The rows are grouped in 4 ways, from coarse to fine. Each group lies inside one group of the grouping before and may be the whole of it. The rows also spread widely along 12 directions, which tell nothing about the answers.
In the rows, 128 means zero.
Known rows, each followed by its group in each grouping:
[130 141 182 173 117  99 131 116 112  90 106 138  79 131  99 117 130 127
  61  97 129 136 177 176  68 202] | sasig z_500 dalir risu
[132 160 108 116 151 134 167  60 106 130 134 117 114  99 148 159 133 134
 150 100 112 105 171 128 133 104] | sasig z_317 zepo rup
[100 127 117 145 127 104 112 102 101  91 181 112  60 138  95 150 126 166
  97  83 175  98 151 115 147 117] | dipa z_395 vif Loga
[133 129  89 122 161 157 154 107 175 120 105 107 166 132 198 145 137 151
 107 118  99 116 138 160  83 111] | sasig z_500 zab Komo
[152 152  98 137 163 106 185 127 143 171 196 140 118 159 156 112 122 141
  64 115 154  94 150 141 179 144] | dipa z_991 Keta Zugep
[111 107 130 116 149 143 131  78  78 114 129 171 149 149 157  99 135 122
  66 154 165  96 151 138 144  98] | sasig z_500 zad nifed
[159 124 145  89 124  77  79 121  84 121 158 128  44  88  45 177 140 146
 189  70 154 167 145  91 117 151] | dipa z_991 Rilib Dop
[141  62  86 104 165 150 143 121 109 162 131 130 173 128 148 117 167 186
  90 124 123 129 122 135 161 108] | sasig z_500 zad Rizo
[ 96 113 123  69 144 159 126  61 121  82 121 101 131 124 119 123 171 160
 117  92 119 104  87 130 119 125] | sasig z_317 Kas ralet
[153 108 129  79 131 100 113 123 123 129 116 142 108 112 129 184 155 149
 152 105 113 165 150 137 103 142] | dipa z_991 Keta Bime
[134 159 102 109 176 176 142  78 121 159  94 105 150 102 165 109 143 139
 123 116 127  81 107 131 123  86] | dipa z_160 dipud Fav
[162 156 159 109 148  91 196 126 139 154 127 150 116 149 117  86 159 132
  37 106 120 122 117 185 131 218] | dipa z_991 robab sado
[170 105  94 164 147 150 164 158 156 140 116  97 153 131 149 131 107 158
  84 116 100 137 136 160  98 128] | dipa z_991 Keta Zugep
[119  97 154 134 120 115 129 113 122  97 119 126 127 147 124 139 140 143
  87 112  95 154 174 169  89 187] | sasig z_500 zab Komo
[165 105  89 129 111 150 152 130 116  80 129 109 108  65 114 139 133 127
 168 130 107 171 134 110 112 155] | sasig z_317 Kas ralet
[151 102 133  77 175 158  95 100 125 188  79 129 185 131 153 137 147 158
 132 115 104 128 119 148  92  96] | dipa z_991 Keta Zugep
[181 118 123 137 154 135 155 131 103 139 120 119 142 118  89  92 108 131
 116 119 128 134 126 128 100 134] | sasig z_500 zab Komo
[ 89 143  96 126 145 181 116  54 133 126 165  58 110  85 141 153 148 159
 172  71 101 107 152 107 137 131] | sasig z_317 Kas ralet
[145 129 114  76 170 115  81 121 183 163 188 116 133 171 131 138 135 152
 141  82 144 123 117 115 109 150] | sasig z_317 Kas ralet
[137  76  87  95 132 158  88 134 124  90 144  85 127 119  95 135 129 164
 156 112 141 140  80  93 108  99] | dipa z_395 vif Loga
[165 113  85  45 152 108 107 148 174 144 172 130 111 119 138 149 177 157
 160 102 143 158  82 105 139 162] | dipa z_991 Rilib Dop
[149 125 117 104 140 107  68 118 130 146 153 149  77  93 123 162 164 151
 168  93 155 154 154 104 119 157] | sasig z_317 Kas ralet
[165 159 122 132 166 123 138 105 127 142 140 139 127 141 129 118  97 120
 111 111 157  97 148 129 101 101] | sasig z_317 Kas ralet
[140  72  73 139 121 118 164 148 125  59  85 113 110 113 129 174 152 206
  76 104 128 132 114 154 107  79] | dipa z_395 vif Loga
[169 103 110  62 114 157 167 111  97  53  90 169 145  81 131  87 157  86
 138 189 129 158  77 120 113 147] | sasig z_317 Kas ralet
[111 158 150  67 145 143  98  65 104 145 153 128 119 119 134 111 150  95
 159 127 130 117 132 111 138 170] | dipa z_160 dipud Fav
[173 147 160  94 139  67  90 122 106 153 126 172  72 117  99 176 132 128
 153  97 156 151 169 127  93 140] | dipa z_991 Keta Zugep
[172 127 119 124 163 135 106 119  97 149 166 118 131 130  84 106  84 116
 160 116 161 125 136  87 107 103] | sasig z_500 zab Komo
[134 100  88  64 155 129 180 105 151 153 206 102 184 164 159 147 128 138
 147 123  84 140 154 125 164 149] | sasig z_500 zad nifed

New rows, each followed by its group in each grouping:
[149 172 139 128 144 160 169  67  80 136 105 135 134  67 145 102 123  80
 158 146 111 124 171 127 111 141] | sasig z_500 dalir risu
[161 102 103 150 115 143 111 156 104  55  88 147  94  98 123 108 126 121
  93 158 174 140  98 122  90 116] | dipa z_160 dipud Fav
[146 161 109 162 162 146 105 123 129 191 196  98  77  95 106  85 135 145
 119  79 169 107 125 100 164 174] | dipa z_991 Rilib Dop
[164 181 151  93 144 100 169  86 125 148  89 145 119  99 160 182 130 105
 154 113  89 141 190 164  82 138] | dipa z_991 robab sado
[108  96 101 110 129 161 137  89  93  63 106 111  99  86 105 110 177 169
  95 104 150 111  80 121 131 114] | sasig z_500 zad nifed
[114 122 142  93 130 160 156  58  84  85 119  66 134  99  77 132 127 130
 170  92  75 132 131 123  98 139] | sasig z_500 zab Komo
[141 141 126 174 154 173 101 109 123 160 182  68 135 125 103  99  72 112
 157 102 121 124 169 102  98 150] | sasig z_500 zab Komo
[166 165 139 111 118 138 187 108 133  71  81 140 137 105 169 142 101  64
 129 166  94 147 152 164  57 140] | dipa z_991 robab sado
[106 120  86 122 108 108 133 126 166  70 160 125  87 125 183 192 153 153
 117 120 125 143 167 141 123 151] | dipa z_395 vif Loga
[152 169 112 125 144 113 142 117 150 123 174 112  97 132 143 161  95 112
 140 105 139 122 163 122 107 126] | dipa z_991 robab sado
[105 129 107 115 112 162 128  78 105  71 105  64  89  59 124 182 147 144
 185  93  84 142 144 118 103 128] | dipa z_160 dipud Fav
[123 153 144 100 137 133 130  59  96 122 182 123 135 135 132 148  87  80
 180 130 113 125 202 109 123 134] | sasig z_317 Kas ralet
[180 144 159 164 129 116 138 141 109 130  67 121 105 101  98 128 107 119
 110 111 106 150 160 164  56 166] | dipa z_160 dipud Fav
[158 158 168 145 123 108  89 121  74 111 111 166  56  98  82  94 125  92
 110 130 186 129 137 119  99 167] | dipa z_160 dipud Fav
[159 104 111 187 154 144  89 137  78 186 175 109 103 112  84 115  95 158
 120  98 167 122 162  96 150 107] | dipa z_991 Keta Zugep
[188 151 132 107 135 120 156 148 141 148 127 137 127 111 130  97 129  89
 133 146 110 158 126 140 107 210] | dipa z_160 dipud Fav
[171 163 118 182 129 142 122 151 160 114 132  97  89 100 133 137  86 108
 128 112 132 143 153 134  59 153] | dipa z_991 robab sado
[140 151  94 144 165 142 155 113 158 136 134 113 140 142 187 142 107 141
  89 112 131  94 151 152 112  90] | dipa z_991 Rilib Dop
[153  90  96 101 140 115 144 127 132 138 184 130 149 153 145 151 126 140
 137 129 108 154 164 122 147 151] | sasig z_317 zepo rup
[127 149 140 111 132 112 158  93 149  89 129 125 115 143 138 143 135 128
  98 102 109 121 150 163  92 165] | sasig z_317 Kas ralet
[166 123  84 143 141 145  90 148 139 168 123 144  83  55 158 140 176 159
 139 116 154 153 130 115 132 151] | dipa z_991 Keta Zugep
[136 178 173 143 137 130 109  87  95 156 178 112  86 117  89 108  96  85
 142 103 139 123 175 115 118 184] | dipa z_991 robab sado
[148 122 170  61 133 135 103  88  82 143  90 136 118  81  89 121 174 122
 160 113 107 161 113 130 104 177] | dipa z_991 robab sado
[130 108 131 155 168 146  79 110 101 210 150 116 120 128 113 113 144 181
  92  81 148 110 150 129 151 133] | dipa z_991 Keta Zugep
[140  84 144 107 125 127  56 138 115 105  88 135 112 122 112 143 152 147
 124 120 133 163 119 134  74 152] | dipa z_160 dipud Fav
[139 155 153 100 152 103 143  92 124 171  93 173 135 129 172 137 162 130
  95 128 117 119 171 176 115 156] | dipa z_395 vif Loga
[ 83 189 176 111 154 123 122  24  80 113 130 117  84 145 110 143 117 124
 102  72 151  57 162 142 111  88] | dipa z_991 Keta Bime
[ 99 163 134 113 132  91 151  77 111 100 157 126  73 138 136 165 141 136
 102  92 136 100 174 143 145 143] | dipa z_160 dipud Fav
[171 101 185  73 142 106 113 125  90 148 143 124 140 166  33  96 109 121
 122 104 120 150 105 132  99 176] | dipa z_991 Keta Zugep
[134 190 146  83 161  87 152  93 168 140 136 142  97 151 154 138 155 132
  84  81 139  95 128 167 110 161] | dipa z_991 Rilib Dop
[110 144 133 146 157 123  45  95 109 174 182 120  62 124 108 146 135 164
 125  65 185  99 160 101 140 120] | dipa z_991 Keta Zugep
[133 100 132 104 129 106 108 131 166  92 151  99 128 168 120 175 113 148
 128  90 106 155 154 145  63 154] | sasig z_500 zad nifed
[127 162 166  63 137  84 187  54 112  87 143 126 118 168 104 156 119 111
 122  93  98 110 157 156 104 148] | sasig z_317 zepo rup
[117  88 130 103 141 118 125 127 133  90 162 144 130 182 119  81 157 151
  40 122 163 117  93 144 132 172] | sasig z_500 dalir risu
[118 182 176 102 140 151 138  35  69 126 131 109 118 111 104 127  94  78
 163 113 112 100 168 124 106 121] | dipa z_991 Keta Zugep
[125 151 136 118 134 172  72  72 120 118 103 126 110  73 153 138 142 105
 178 122 126 135 156 116  77 138] | sasig z_317 Kas ralet
[122 144 160 141 122 138 158  74  89  80  68 144  95  90 114 103 162 130
  69 112 124 113 137 170  99 164] | sasig z_317 Kas ralet
[172 126  97 122 118 113 131 126  97 103 189 107  60  77  63 146 120 127
 193  98 145 160 140  74 138 157] | sasig z_317 zepo rup
[126 156 153  90 155 143 136  53 109 116 137  69 133 135  76 139  98 128
 166  68  98 101 135 123  84 113] | sasig z_317 Kas ralet
[141 155 126 139 134 121 149 117 165  87  75 120  90  96 150 146 162 152
  94  88 117 130 131 171  54 161] | sasig z_500 dalir risu
[148 130 163 129 163 163  97  87 114 168  84 105 150 124 103  96 133 142
 114  90 106 117 124 151  71 147] | sasig z_317 zepo rup
[150 128 132  85 146 123 179  83 103  93  59 129 143 107 123 151 145 144
 126 109  94 128 130 160  75 101] | sasig z_500 zab Komo
[192 117  71 133 145 131 129 169 152 142 198 117 103 106 102 103 121 138
 148 115 162 149 107  85 142 161] | sasig z_317 Kas ralet
[165 155  96 139 165 122 225 104 106 143 168  62 119 120  80 133  84 155
 122  67 111  93 138 126 151  93] | dipa z_991 Rilib Dop
[166 160 181  93 136 105 179  92  98 155 134 148 154 140 130 131  95  64
 138 149  81 153 198 160 105 183] | dipa z_991 robab sado
[109 167 169 152 160 173 117  49  74 176  74 113 135  99 141  98 135 120
 104 110 109  86 168 157 110 131] | dipa z_160 dipud Fav
[150 125 103 136 172 127  71 129 127 183 145 141  98 123 134 136 144 176
 107  89 186 105 127 113 133  92] | dipa z_991 Keta Zugep
[165 179 182  94 175 120  93  80 108 225 113 146 134 123 122 130 118 106
 159  99 122 119 171 139  89 140] | dipa z_991 Keta Zugep
[118  85 110  99 135 131 119  74  45  92 114 129 106  81 100 169 155 169
 160 104 140 132 152 100 137  67] | sasig z_500 dalir risu
[ 78 159 135 123 116 175 123  43  95  66  77 125  74  58 160 137 181 127
 112 115 130 101 129 144 113 129] | dipa z_991 Keta Zugep
[170  77 123  58 149 129  74 145 141 103  90 130 157 144 119 154 129 147
 146 121 131 160  84 128  54  92] | dipa z_991 Rilib Dop
[121 156 158 153 155 128 127  96 113 182 123 138 119 137 148  96 147 132
  63 111 128 101 169 166 137 184] | dipa z_160 dipud Fav
[123 109 133  37 147 101  97 110 153 117 173 136 128 183 128 152 149 143
 122 104 140 129 103 127 120 144] | dipa z_991 Keta Zugep
[147  98 124 110 140  81 147 120  76 115 134 183 138 172 150 160 108 126
  85 157 150 126 189 143 143  85] | dipa z_160 dipud Fav
[161 117  68 184 156 176 151 150 160 150 136  87 135  96 152 100 126 162
  95 109 130 122 124 132 116 134] | sasig z_500 zad nifed
[164 151 109 135 145  94 121 134 142 193 169 134  78  89 148 179 149 149
 154  89 128 158 194 125 142 174] | dipa z_991 robab sado
[140 127 152 118 122  96 116  85  82  87  66 167  74  93 115 173 162 147
 117 101 135 138 165 152  83 122] | sasig z_317 zepo rup
[132 173 125 139 157 179 165  83 136 141 146  92 136 112 131  62 120 104
 103 114 126  90 114 133 118 165] | sasig z_500 zad nifed
[112 118 144 132 125 191 125  74  72 111 111  99 125  85 104  90 138 120
 120 126 112 122 119 127 126 148] | dipa z_991 Keta Zugep
[150 135 133 109 154 134 120 105  85 128 177 128 119 149  87  93  91 106
 115 126 178 103 114  97 136 105] | dipa z_991 robab sado
[172  58 101 120 116 135  86 172 135  82 161 121 131 134  97 131 108 132
 146 139 138 184 119 101  90 153] | sasig z_317 Kas ralet
[131 107 138  86 136 123 141  88 119  79 111 141 161 162 146 156 113 120
 115 135 106 130 157 154  84 106] | sasig z_317 Kas ralet
[207  83  65 144 164 121 140 173 145 151 102 127 134 114 126 149 135 197
 108  98 138 144 113 133 101  86] | sasig z_317 zepo rup
[172 112 135 131 125  57 163 170 136 112 141 155  98 169  97 135 125 153
  57 111 144 144 145 166 110 174] | dipa z_395 vif Loga
[150 164 131  87 160 161 112  66 102 155  87 154 143  74 173 133 139  90
 181 146 129 124 158 119  90  99] | sasig z_500 zad Rizo
[145  78 105 147 116 109 132 123 100  77  71 173 111 106 171 191 155 164
  92 137 123 157 187 163  97  99] | sasig z_317 zepo rup
[164 121  82 130 147 133 170 127  85 152 177  95 106  92  87 113 124 147
 146 108 136 126 127  92 183 132] | dipa z_160 dipud Fav
[119 116 109 144 153 150  55 108 106 151 173 160 109 120 155 103 143 130
 119 138 191 119 157  95 146 130] | sasig z_500 zab Komo
[143 174 113 109 151 132 118 117 163 144 157  98  91 114 131 121 140 126
 142  92 137 116 110 117 114 173] | dipa z_160 dipud Fav
[ 91 155 109 134 146 134 140  72 145 108 200  82  89 143 128 139 131 157
 106  65 136  84 150 124 147 143] | sasig z_317 Kas ralet
[118 135 134 118 129 127  73  98 129 167 187  98  77  83 115 163 159 139
 194  77 110 166 190 104 128 210] | sasig z_500 zad Rizo
[118 156 195  98 153 115 110  52  85 141 149 104 111 153  51 112 112 125
 129  64 124 100 150 132 101 156] | sasig z_317 Kas ralet
[158 137 171 157 122 124 107 107 103 104  61 138  89  95  98 131 133 126
 109 102 118 146 157 161  46 165] | sasig z_317 zepo rup
[136  80  95 144 150 151 165 108  89 139 120 156 174 127 179 120 134 146
  75 159 126 122 174 148 155  94] | sasig z_500 zad nifed
[133 156 124  96 164  90 138 117 189 161 158 114  93 147 133 142 178 180
  86  51 130 112 123 158 116 187] | sasig z_500 zad Rizo
[151 147 123 123 148 165 194  84 103 175 105 120 159  82 164 116 141 116
 129 137  73 129 165 157 143 153] | dipa z_991 Keta Zugep
[166 107 100  88 154 112 107 158 167 171 185 110 117 136 116 137 152 164
 135  90 134 157 104 114 136 177] | dipa z_991 robab sado
[115 170 159  67 149 142 155  52 116 130 158 108 147 152 131 123 108  88
 143 117 101 101 142 136 119 142] | dipa z_991 Keta Zugep
[133  57  75  96 121 141 144 126 102  94 191 140 161 132 164 149 124 121
 145 176 121 167 170 102 167 123] | sasig z_500 zad Rizo
[128 136 108 157 105 127 130 117 115  55 180  91  50  91  83 146 108 123
 147  94 153 138 151  97 110 152] | sasig z_500 zad nifed
[121 144  95 132 131 147 162 107 173 103 191  85 110 134 149 117 137 133
 109 102 110 120 129 132 136 194] | sasig z_317 zepo rup
[106 144 157 103 113 146 115  63 100  71 132  84  87  90  83 145 128 109
 174  91 108 138 146 117  81 163] | sasig z_500 zad nifed
[135 141 135  77 161  92  90 127 178 148 153 137  95 158 133 134 172 163
  91  73 157 119  97 145 112 173] | dipa z_991 Rilib Dop
[143 143  95  85 152 124 115  88 120 128 157 136 100  98 135 159 144 138
 175 103 154 120 141  95 133 102] | sasig z_317 Kas ralet
